There are 8 hidden switches. A switch that is on adds its own fixed numbers to the row, and there is some noise. The rows also spread widely along 13 directions, which tell nothing about the answers.
(in the rows, 128 means zero)
Some rows, each with its switches (1 for on, 0 for off) after it:
[169 141 120 123 155 114 104  97 118 107  95 121 117 128  99 145 138 129
 166 159 131 141  93 139  68 108  72 158 156  72 133 140 147 148 122 121
 116  99  62 149 120]  1 0 1 0 1 0 0 0
[186 119 137 144 138 120  81 138 141 121 158 136  75  94  48 166 129 161
 131 168  81 154 163 136 102  85  99 163 102 148 134 159 101  88 118 138
 119 122 126 186 123]  1 0 1 0 0 1 1 0
[107 143 136 182 143  85  67 133 102 112 125 171 111  86  97 201 104 106
 165 132 140 168 130  99 135  79 100 128  87 155 122 104 160 108 139 109
 141 162  80 142 111]  1 0 1 1 1 0 1 1
[134  88 116 154 157 128  99 131 133 114 150 136 163 116  91 164 167 101
 153 165 109 132 107 103  83  72 124 159 159 141 167 155 147 129 122 131
 133 174 103 144  68]  1 1 1 1 1 1 1 0
[164 176 103 170  98  60 124 121 215 153 125  97  44 119 134 111 135 114
 114 178  89 134 136 132 119 117 166 132 114 141 148 102  92  96  90 136
 126 113  66 156 108]  1 0 1 1 0 0 1 0
[179  95 168 182 130  64  75 113 132 146 153 168 127 131  94 191 107 113
 174 139 130 149 113  87 115  44  81 132  95 143 145 114  93 135 106 122
 144 137  63 172 103]  0 0 1 1 0 0 1 0
[163 118 140 150 137 116  90 128 104 129 139 132  88  87  82 141 140 165
 136 179 109 165 150 113 106 100  81 148 106 106 122 139 119 114 141 137
 145 102  90 154 127]  0 1 0 1 1 0 1 0
[151  97 178 160 142 123  99 136 113 139 173 144 141 146  81 164 153 102
 129 145 117 184 177  93 118  85  85 118 114 138 107 133  98 111 119 154
 166 185 119 187 107]  0 0 1 1 0 0 1 1
[134 185 134 132  96 135 149 137 166 115 125 151 109 133  78 111 146 157
 109 125 114 166 193 130 151 123 122 121 125 135 104 136 116  91  99 120
 111 136 128 135 145]  0 0 0 1 0 1 1 0
[130 144 126 176 195 125  71  79 151 136 140 148 161 119 131 147 143  96
 129 142 159 127 121  95  96 136 127 152 132 150  94 128 165 104 156 166
 147 175  74 158 129]  0 0 1 1 1 1 1 1
[124 182 109 148 157 149 140 115 171 146 171 130 100 156  70 162  98 116
 135 111 126 163 174 121 115 118  89 170 136 163 103 151 138 113  98  71
  92 166  87 176 132]  0 0 1 0 1 0 1 0
[133 139 138 143 114 197 148 153 122 123 181 157 148 127  34 132 157 190
 116 144  99 174 162  87 117 111 102 176 155 129 111 195 119 110 110 100
  96 143 145 128 118]  0 0 1 1 1 0 1 0
[116  92 128 130 166 156 152 149 135 154 123 116 134  85  95 124 156 139
 102 245  99 171 120  93  85 101 102 140 141 114 123 162 136 108 113 163
 140 123 105 138  97]  0 0 1 1 1 1 1 0
[154 168 120 193 117 137  85  93 168 148 151 162 132 194 148 124 127 137
 177 119 184  94 124 154 137  89 149 149 138  99 138 116 111 145  83 119
 119 133  86 155 137]  1 0 1 1 0 0 0 0
[110 141 135 153 141 119  90 118 110 135  99 179 156  89  94 116 123 171
 122 154 142 155 137 123 163 142  79 119  91 111  95 151 168 102 168 165
 119 115 109 116 171]  0 0 0 1 0 1 1 1
[174 107 134 150 114  89 102 155 132 154 125 137  71  81  95 116 115 184
 138 218  88 140 128 147 130  92  90 129  83  99 151 150  98 117 116 153
 120  66 100 142 127]  0 0 0 1 0 0 0 0
[133 196 109 115 161 141 100 104 139  57 117 121 149 159 116 120 186  94
 133  56 136 141 181 156  94 165 121 137 209 118  94 129 174 125 153 119
 114 195 103 145 119]  0 0 1 1 0 0 0 0
[106 166 120 123 138 117 108 151 125  66  96 186 144  53  80 141 139 151
 136 131 119 137 128 127 123 124 144 117 137 165 136 140 178  90 128 139
  87 143 126  95  83]  0 0 0 1 0 1 0 1
[ 65 140  62 172 135 117 126 158 118 161 125 103  78 108 117 131 144 106
 142 188  87 167 130 124 133 102 114 150 136 105 144 148 170 150 137 109
 137 136 103 141 128]  1 0 0 1 1 1 0 1
[141 132 154 164 102  94 161 104 159 142 131 163 239 196 112  98 179 103
 116  85 130 153 119  72 149 152  91 126 174 106 118 158 121 151 148 152
 118 178 100 101 127]  0 0 0 1 0 0 0 0
[137 136  83 191 150 141  40 107 112 138 152 152 108 108 111 129 128 177
 166 153 143 102 111 143 122 110 116 189 120 107 139 156 153 140 155 120
 105 112  88 139 145]  1 0 0 1 1 0 1 0
[135 171  96 162 134 103  92  98 139 144 113 119 112 168 145 102 145 132
 147 112 149 124 144 159 131 155 102 144 145  79 110 122 141 151 158 135
 123 122  83 146 161]  0 0 0 0 0 0 0 0
[100 206  91 146 143 134 159  91 167 170 126 103 113 186 126  90 143 104
 113 112 138 164 154 127 128 174 101 146 167 103  87 138 143 141 119 112
 114 146  77 161 161]  0 0 0 0 0 0 0 1
[104 129  69 132 154 108 133 157 160 113 121 127 140 114 109 117 140 110
 145 157  97 113 122 161 122 120 126 142 162 138 164 162 178 135 131 119
  87 158 107 107  87]  0 0 0 1 1 1 0 0
[193 112 168 145 140  75  79 113 106 139 143 126  66 123  68 181 126 117
 156 145 108 187 161 105  93  66  43 138  98 118 116 112  79 130 121 126
 159 118  70 207 126]  0 0 0 0 0 0 1 0
[110 127 122 135 160  91 151 147 156 151 148  98 101 131  83 162 123  66
 120 152  79 195 171 124 121 121  79 123 129 157 133 148 140 110 121 120
 132 186 102 184  97]  1 1 1 0 0 0 0 1
[135 157  97 152 129  64 132 112 139 130 111 112 115 104  93 130 168 107
 120 121  71 181  99  58  90 138  83 161 183 119 130 152 143 160 161 107
 114 125  54 128 117]  0 0 0 1 0 0 0 0

New rows. What belongs after each?
[166 172 104 115 127 125 101 107 146  97  88 137 121 114 106  80 155 173
 131 150 129 113 148 176 125 156 111 141 131  80 113 144 155 102 148 152
 106  94 100 114 161]  0 0 0 1 1 1 1 0
[174 143 104 136 101  77  97 111 135 109 112 117 125 128  96  88 184 157
 136 123  95 122 131 142 115 159 108 152 153  93 147 152 122 128 175 150
 109 109 100 113 121]  0 1 0 0 0 0 1 0
[155 183 106 132 145 101 100 134 149  93 139 120 105  89  70 112 160 137
  95 108  63 160 182 133 121 195 109 153 150 149  96 173 158  83 189 143
 106 156 122 143 135]  0 0 1 1 0 0 0 1
[120  82 142 189 121  70  70 149 118 132 127 149 155 130 156 126 158 110
 139 157 136 132 152 134 160 112 122  91 101 123 139 103 122 120 169 189
 160 173 116 124 100]  0 0 0 1 0 0 1 0
[164 126 126 171 127 116  90 135 174 137 168 128 106 146 126 105 147 127
 121 166 123 109 182 171 141 116 161 133 102 137 138 130  99  87 117 168
 134 168 123 151 110]  1 0 0 1 1 0 1 0
[ 93 143 113 195 168 202  82 120 127 134 169 162 160 127 138 140 169 147
 141 151 172 120 118  88  90  98 172 165 179 135 111 139 148 138 109 145
 133 168 122 151 103]  0 0 1 1 0 1 0 0
[155 162  97  88 140 122 103 118 130  33  94 119 149 131  82 129 200 109
 156  98 108 119 133 159  62 136 127 151 207 113 142 138 167 123 148 126
 102 164 112 116  78]  0 0 1 0 1 1 1 0
[133 150 129 160 111  59  57 150 117 115 117 131  46 119 127 166 109 106
 178 140 129 150 183 175 150  72 112  89  70 125 131  68 123 111 121 123
 162 139  94 173 123]  0 0 1 1 0 0 1 1
[196 157 155 155 110  47  68 119 133  85 124 146 107  97  75 156 154 134
 124  93  86 169 171 105 123 136  89 136 109 143 105 123 118  93 183 142
 137 141  96 147 137]  0 0 1 1 0 0 1 0
[140 136 126 147  84  58 118 154 136  87  75 125 146  90 123  98 199 132
 106 161  81 150 142 119 137 159 134 109 129 101 126 121 144  96 195 186
 148 128 129  78 113]  0 0 1 1 1 1 1 0
[105 192 132 159 106 106 127 136 127 125  82 159  98  92 109 147  93 166
 136 158 148 170 133 124 158 136 100 127  86 104  98 115 159 103 134 113
 113  89  99 108 155]  1 0 1 0 1 0 0 0
[123  95 143 162 105 107 158 130 161 153 127 170 220 153  99 104 148 132
 115 156 127 132  95  99 150 128 118 124 138 133 158 165 115 121 117 169
  93 160 122  88  84]  1 0 0 0 0 0 1 0
[113  94 101 163 178 130  91 124 138 130 128 161 190 101 113 139 131 134
 155 175 136 103  79 121 108 103 113 154 143 136 153 164 177 133 147 146
 101 148  91 110  95]  0 0 1 1 1 1 1 0
[140 132 158 137 135 114 118 135 108  95 122 128 172 155  83 151 178 101
 120 105 110 194 189 116 124 148  57 130 146  97  83 149 148 121 188 148
 156 179 137 145 149]  0 0 1 0 1 1 0 0
[133  96 126 165 152  81 110 107 160 152 131 175 186 158 103 152 107  96
 167 127 139 122  99 119 140  69  74 129 123 142 158 144 142 151 113 122
 104 160  68 140 116]  0 0 0 1 0 1 1 0
[215 170 159 181  95  99  81  92 165 114 159 193 142 116  69 117 145 190
 123 100 125 116 134  90 134 141 130 175 105 144 111 154  97  86 143 145
  99 116  99 112 142]  0 0 0 1 1 0 1 0
[178 149 111 142 145 103 102  71 168 104 125 145 191 139  81 113 175 129
 127  94 114 114  79  96  79 165 112 185 192 131 140 177 144 126 159 143
  78 148  82 114 104]  1 0 1 0 0 0 1 0
[104 171 136 133 102 131 130 151 118  88  90 178 153 102  99 118 139 178
 134 125 145 145 141 136 152 146 121 112 133 116 117 129 152 110 131 139
  90 120 136  82 111]  0 0 0 0 0 0 0 0
[131 106 167 159 155  88 120 134 114 111 139 163 161 111  76 201 129  81
 142 127 114 195 132  68 115  76  58 126 130 147 128 138 140 130 126 116
 138 181  83 146  96]  1 0 0 1 1 0 0 0
[166 171 141 141 158 137  71 109 143  86 162 155  94 140  89 168 125 118
 158  96 155 135 192 150 103  87 121 142 126 157 109 109 123  98  94 104
 124 175  88 183 116]  0 0 0 1 1 0 1 0
[ 95 166 122 138  85  85 131 188 114  66 121 137 125 123  92 133 176  99
 129  93  88 174 204 145 165 143 133  97 137 139 125 120 152 104 158 123
 129 201 156 100  89]  0 0 0 1 1 0 0 1
[116 181 104 162  95 137 130 111 144 106 114 133 160 149 141  70 214 147
 113 124 140 127 125 101 117 165 174 143 185  93 115 126 134 125 148 147
 123 143 109  78 112]  0 0 0 1 1 0 1 0
[117 141 100 140  99  86 166 153 136 146 112  97 129 154 105 104 165 100
 132 155  74 175 132 119 135 139  85 130 152  82 136 153 143 148 144 116
 132 138 101 118 123]  0 0 1 1 1 0 0 1
[142 192 111 169 145 146  65  92 138  87 138 171 157  89  93 120 169 183
 120  92 139 123 119  80 102 173 146 183 169 148  99 157 161 101 175 137
  89 139  98 107 129]  0 0 1 1 0 0 1 0
[110 108 144 144 145 107 138 172 126 109 144 116 127  86  83 162 163  97
  97 170  74 202 177  80 107 119 104 116 134 161 115 138 134  92 151 147
 150 191 121 140  75]  0 0 1 1 1 0 1 0
[100  96 117 169 164 155 124 134 118 163 149 114 170 144 117 122 170 117
 114 176 110 170 130  99 114 129  83 148 171  93 119 176 148 150 153 152
 137 162 113 151 125]  1 0 1 1 0 0 0 0
[212 117 137 161  96  65  57 108 152  74 135 165 196 136  91 111 194 147
 143  90 102  89 120 139 127 149 135 151 147 127 163 162 123 104 184 174
 107 158 125  98 100]  1 1 1 1 0 0 1 0
[104 181 127 200 150  79  69  86 135 136  97 166 127 113 164 166 105 125
 167 123 196 132  92  96 125 125 124 133 112 129 110  75 164 139 148 130
 135 117  48 134 131]  0 1 1 0 0 0 0 0
[111 147 155 150 136 120  82 141  78 100 117 168 134 115  94 152 133 136
 147 109 147 178 182 132 157 120  73 104 106 112  89 123 154 118 159 139
 143 158 121 144 148]  0 0 0 1 0 0 0 1
[100 177 119 139 126 106 142 100 155 148  74 158 145 139 100 126  94 129
 139 138 150 157 119 140 165 133  75 119 100 107 110 134 170 114 120 121
  99 111  89 128 170]  1 0 1 0 0 1 1 1
[167 177 148 132 116 130 138  87 176 109 118 174 196 193 117 112 142 126
 155  92 173 111 112 131 120 118 120 128 170 103 123 129 127 136  78 119
  95 142  81 122 118]  0 0 1 1 0 0 0 0
[100 162 122 145 127 117 115 183 147  89 146 157  93  95  81 159 106 138
 125 127 116 146 211 163 159 125 141 117  92 196 125 123 143  66 126 117
  93 187 150 126  86]  0 0 0 0 1 0 1 0
[190 155 154 163 129 140 102  74 149 107 162 180 201 127  82 115 207 151
 123 113 138 114  96  53  79 138 159 182 176 132 119 167 118 110 128 165
 128 148 107 116 102]  0 1 0 1 1 1 0 1
[124 180 121 203 173 132  88  82 157 157 150 132 109 136 150 161 136 105
 141 141 174 143 129  77  94 107 142 164 137 132  92  97 147 131 120 121
 165 146  58 180 146]  0 1 1 1 1 1 0 0
[158 101 142 135 102  94  98 144 113 100 126 141 135 135  78 137 187 110
 142 142  96 147 153 140 120  88 116 116 126 118 154 136 102 111 128 167
 144 162 144 143  89]  1 0 0 0 0 1 1 1
[119 183  78 208  91 109 143 111 208 168 153 156 156 128  92  99 151 162
 100 120  85 132  90  58 152 156 157 194 153 159 138 185 140 120 143 111
  73 128 102  93 145]  1 0 1 1 0 1 1 0
[129 145 136 144 128  95  58 145  94  99  92 154  54  32  87 160 126 160
 138 186 113 170 155 135 132  84 112 108  66 129 119 107 143  84 135 154
 148 100 109 146 133]  1 0 0 1 0 1 1 1
[141 136 137 142 145  96  80 120 128 117  93 159 129  95 109 135 112 140
 146 170 142 137 141 154 147 122  91 115  74 109 108 122 163  90 154 164
 137 116  97 131 153]  0 0 1 1 1 1 1 1
[167 142 133  91 154  85 129 120 135  89  72 124 148 106  70 122 143 125
 121 130  83 178 147 145 118 158  28 123 145  87 102 166 176 117 174 142
 113 112  91 134 165]  0 0 1 1 0 1 0 0
[173 150 128 169 137  71  55 118 128 102 140 140  85  85  65 179 138 115
 136 119  83 165 163 110 121 113  94 161  92 151 113 140 144  88 174 128
 145 152  98 168 146]  1 0 1 1 1 1 1 1
[ 94 102 106 137 195 111  69 121 124 123 105 114 146 138 161 112 144  72
 136 163 152 127 167 200 139 141 100  86 120 108 124 118 175 113 164 188
 148 195 101 159 119]  1 0 0 1 0 0 1 1
[148 122 129 155 108  97 153 138 171 128 130 142 179 147 126 110 170 112
 134 161 113 120  93  98 106 115 154 132 165 121 161 142 116 132 104 148
 115 153  99  93  60]  0 0 1 1 1 0 0 0
[106 181 123 200  75 114 118 143 127 149 147 144  83 100  91 145 147 161
 125 157 111 181 146  67 153 113 145 154  98 133 117 123 123 102 128 107
 145 118 111 123 133]  1 1 1 1 1 0 1 1
[167 165 154 133 110  73  55 119 105  68  84 164  97  66  86 143 149 154
 133 130 131 147 146 137 121 136 118 113  90 126 114 102 127  74 151 172
 129 115 111 124 113]  1 0 0 0 0 0 1 1
[112 162 121 121 162 161 107 118 114  83 105 148 170 111  96 121 157 149
 131 126 147 148 143 129 107 154  99 143 163 110  95 149 185 110 161 132
 107 150 105 108 126]  0 0 1 1 1 0 1 0
[175 135 124  98 122  47 117 129 164  52  86 112 135 154 104 153 172  42
 163 110  93 136 155 178 101  90 110 100 152 125 160 106 142 116 119 129
 135 189  90 139  77]  1 0 1 1 1 1 1 0
[136 157 106 135 133  88 120 108 167 119  91 147 156 112 103  99 142 140
 112 131 118 126 125 137 134 167 110 133 133 132 124 147 156 104 163 159
  89 128 101 103 132]  0 0 0 0 0 1 1 0
[ 84 157  84 179  82  82  97 174 118 112 103 128  72  89 129 146 144 145
 165 168 114 137 136 139 142  98 162 130 107 126 157  93 148 122 148 116
 137 114 122 102  99]  0 1 1 0 1 1 1 0
[ 90 141  37 193 170 108  81 126 133 156 166  96 104 136 140 125 151  85
 156 132 105 120 118 129 110 132 129 182 172 132 148 151 175 167 172 105
 118 177  76 149 110]  0 0 0 1 1 0 0 1
[124 145  99 137 150 119  96 121 130  96 120 155 173 119 114 107 148 130
 155 127 142 100 117 156 122 149 128 140 151 121 147 152 182 123 153 141
 101 158 105  99  96]  0 1 0 1 1 0 0 1
[149 137 111  97 169  84 119 107 157 101  75  92 142 138 117 106 162  82
 116 136 101 154 165 172 111 160  65 108 153  95 109 136 168 115 170 161
 134 153  81 153 147]  0 0 1 1 0 1 1 0
[119 163  80 190 119  59  80 116 148 126 133 128 108 162 122 169 123  85
 185  84 125 135 148 141 151  95  98 152 123 134 141 111 169 152 161  76
 132 161  71 151 149]  0 1 1 1 1 1 1 0
[136 138  75 147 166 131  80 105 110 125 116 100 109 101 112 109 189 145
 132 158 100 136 104 116  64 147 102 182 189  82 125 165 153 156 180 150
 124 106  91 148 130]  0 0 0 0 0 1 0 0
[ 98 149  73 182 140  81  66 143 120 131 133 102  71  95 117 142 159 106
 132 140  80 162 161 119 126 131 120 147 127 136 118 126 162 125 189 128
 153 156 103 163 136]  0 0 1 1 0 1 1 1
[149 150 154 123 150 145 116  92 117 138 112 125 113 114  97 107 164 148
 102 171 141 174 147 101  88 143  95 131 133  92  85 131 109 100 122 174
 147 113  91 161 133]  0 0 0 0 0 0 1 1
[114 195 150 138 135 138 158 105 122 126 108 140 129 133  70 158 141 111
 122 125 130 223 157  72 125 125  60 142 136  99  73 141 166 117 120  93
 149 134  89 156 177]  1 1 1 1 1 1 0 1
[175 132 162 117 111  55 133 143 162  80 107 188 149  78  59 155 109 132
 140 137 107 138 125 118 131  95 108 106  95 175 156 132 123  78 103 129
  86 139  90  94  70]  0 0 0 1 1 0 1 0
[139 169 102 140 167 182 136 100 176 174 152 121 103 149 115  82 115 175
 116 177 155 115 148 163 112 150 120 163 142 106 113 164 128 114  92 138
  92 104  93 166 147]  0 1 0 0 0 0 0 0
[139 174  87 149 154  94  90 104 168 105 138 117 108 147 104 148 135  93
 144  92 116 130 152 156 110 140 114 156 154 153 129 134 154 118 144 107
  99 177  84 162 116]  1 0 1 0 0 0 1 0
[102 164  58 175 111 125 130 112 158 163 127 106 124 192 155  93 151 119
 168 143 141 108 101 143 125 113 136 161 175  80 151 128 144 175 113  93
 114 129  68 121 123]  0 0 1 1 1 0 1 0
[124 124  94 133 200 130  60 111 112  93 118 143 126  66  83 156 136 117
 149 159 126 132 117 140  88 110  99 156 134 141 135 158 194 106 152 140
 112 154  89 148 108]  1 0 0 1 1 1 1 1
[119 163 133 125 121  44 146 143 146 122  91 108 102 109 108 117 137  88
 102 135  85 200 190 136 159 164  79  81 105 124 107 118 149  99 162 146
 147 149  94 139 136]  0 1 0 1 0 0 0 1
[100 186  97 170 163 159  91 102 148 135 131 118 108 154 173 109 151 126
 145 140 182 122 154 154 113 137 154 134 160 101 101  99 159 131 122 134
 143 145  85 159 139]  0 1 1 1 0 0 0 0
[134 138 128 213 115  53  69 111 130 152 147 158 105 127 125 174 109 113
 174 120 147 141 122  88 144  74 105 144  84 141 139  95 127 142 140 104
 151 137  55 145 129]  0 1 0 1 1 0 1 0
[182 177 140 167 119 134 118  90 181 128 154 196 179 124  90  96 129 197
 125 124 154  93 106 108 132 156 144 176 130 137 126 172 131  98 118 137
  77 112  98  93 131]  0 1 0 1 1 0 0 0
[160 129 132 136 121  96  91 153 130  64 151 144 143 127  83 142 191 109
 139  89  89 137 169 132 106 119 135 131 174 153 150 144 121 119 144 139
 117 195 132 130  65]  0 0 0 1 0 0 0 0
[109 161 109 166 155 128 125 109 142 146 130 148 155 131  99 126 111 142
 128 127 139 157 139 125 156 155  68 158 124 111 107 170 184 127 157 110
 100 138  86 126 173]  1 1 0 1 1 0 0 0
[123 186 107 179 115 102 145 119 203 191 153 145  89 166 124 107  87 125
 133 143 136 131 152 140 172 119 134 128  96 143 126 128 114 115  74 110
 104 133  83 157 145]  0 0 0 1 0 0 0 1
[126 136 130 179 130  90 119 123 154 167 150 134  98 148 110 173 113 100
 156 146 134 157 121  92 111  66 112 138 119 151 140 105  98 139  84 102
 129 147  68 173  92]  0 0 1 0 0 0 1 0
[ 96 151  88 140 162 106 100 115  97 118 104 111 102  85 104 139 156 105
 137 154 111 174 112  92  86 125  91 148 158 114 120 129 174 141 159 114
 136 136  59 133 109]  0 0 0 1 1 0 1 1
[149 134 140 146 195 183 104 113 139 145 150 120 114 100 109 123 136 154
  98 208 138 157 159 128  90 143 105 157 128 105  82 163 139  89 128 170
 139 130 104 176 142]  1 0 1 1 1 0 0 0
[166 155 137 170 113 115  99 130 129 142 157 146  74  75  65 128 139 195
 110 164  95 172 159  88 126 127  99 170  91 131 107 156 111  92 148 126
 128  89 100 142 149]  0 1 0 1 1 0 1 0
[ 94 109 123 146 143  81 124 159 107 160 108 128 105 120  86 171  88  97
 151 173 101 206 164 136 170  83  21 109  69 108 112 135 171 129 148 109
 150 137  91 164 165]  0 0 1 1 1 1 1 1
[192 112 148 172  67  56  85 124 129 147 116 143 118 117  85 119 162 165
 139 176  90 141 115 116 142 108 106 137  76  89 149 139  89 104 152 181
 153  82 122 131 141]  1 1 1 0 0 1 1 1
[167  92 115 160 130  59 139 125 186 171 132  86 127 141 136  98 159  95
 116 211  84 124 108 123  99 133 126 135 129 116 158 137  95 117 140 185
 138 137  82 135  78]  0 0 1 0 1 0 1 0
[129 157 164 182  78 123  87 153 111 119 136 176 102 112 106 145 160 155
 135 151 135 161 173 110 159  84 155 110  88 120 114 107  97  96 103 159
 161 135 148 140 128]  1 0 0 1 0 1 0 1
[122 138  65 172 112 121  99 109 126 151 118 119 153 151 120  75 172 174
 147 140 111 110  81 130 123 167 103 182 176  67 143 177 154 167 188 134
  91  98  99  97 142]  0 0 1 0 0 0 1 0
[114 176 102 150 111 145 151 131 169 133 140 122 126 158  85 119 164 128
 113 123 102 160 159 118 127 133 132 156 162 136 123 154 130 115 111 115
 103 158 131 144 127]  1 0 1 0 0 1 1 0
[155 162 115 212 128  87  59 102 156 159 159 121  77  75 132 112 177 151
  96 169  97 139 118  59  97 156 172 169 121 148 105 122 105  94 172 180
 155 123  83 149 119]  0 0 1 1 0 0 1 1
[119 114 148 144 124 100 151 161 150 137 143 131 145 141 112 123 152  90
 114 166 113 152 165 128 133 128 133 101 120 146 135 130 113  96 117 171
 138 193 134 130  68]  0 0 0 0 1 0 0 1
[160 155 111 148 167 150 110  96 198 152 169 137 110 151 113 104 117 142
 125 153 151  92 143 157 102 127 151 156 136 159 129 142 106  99  80 145
  85 148  91 170 102]  0 0 0 0 0 0 1 0
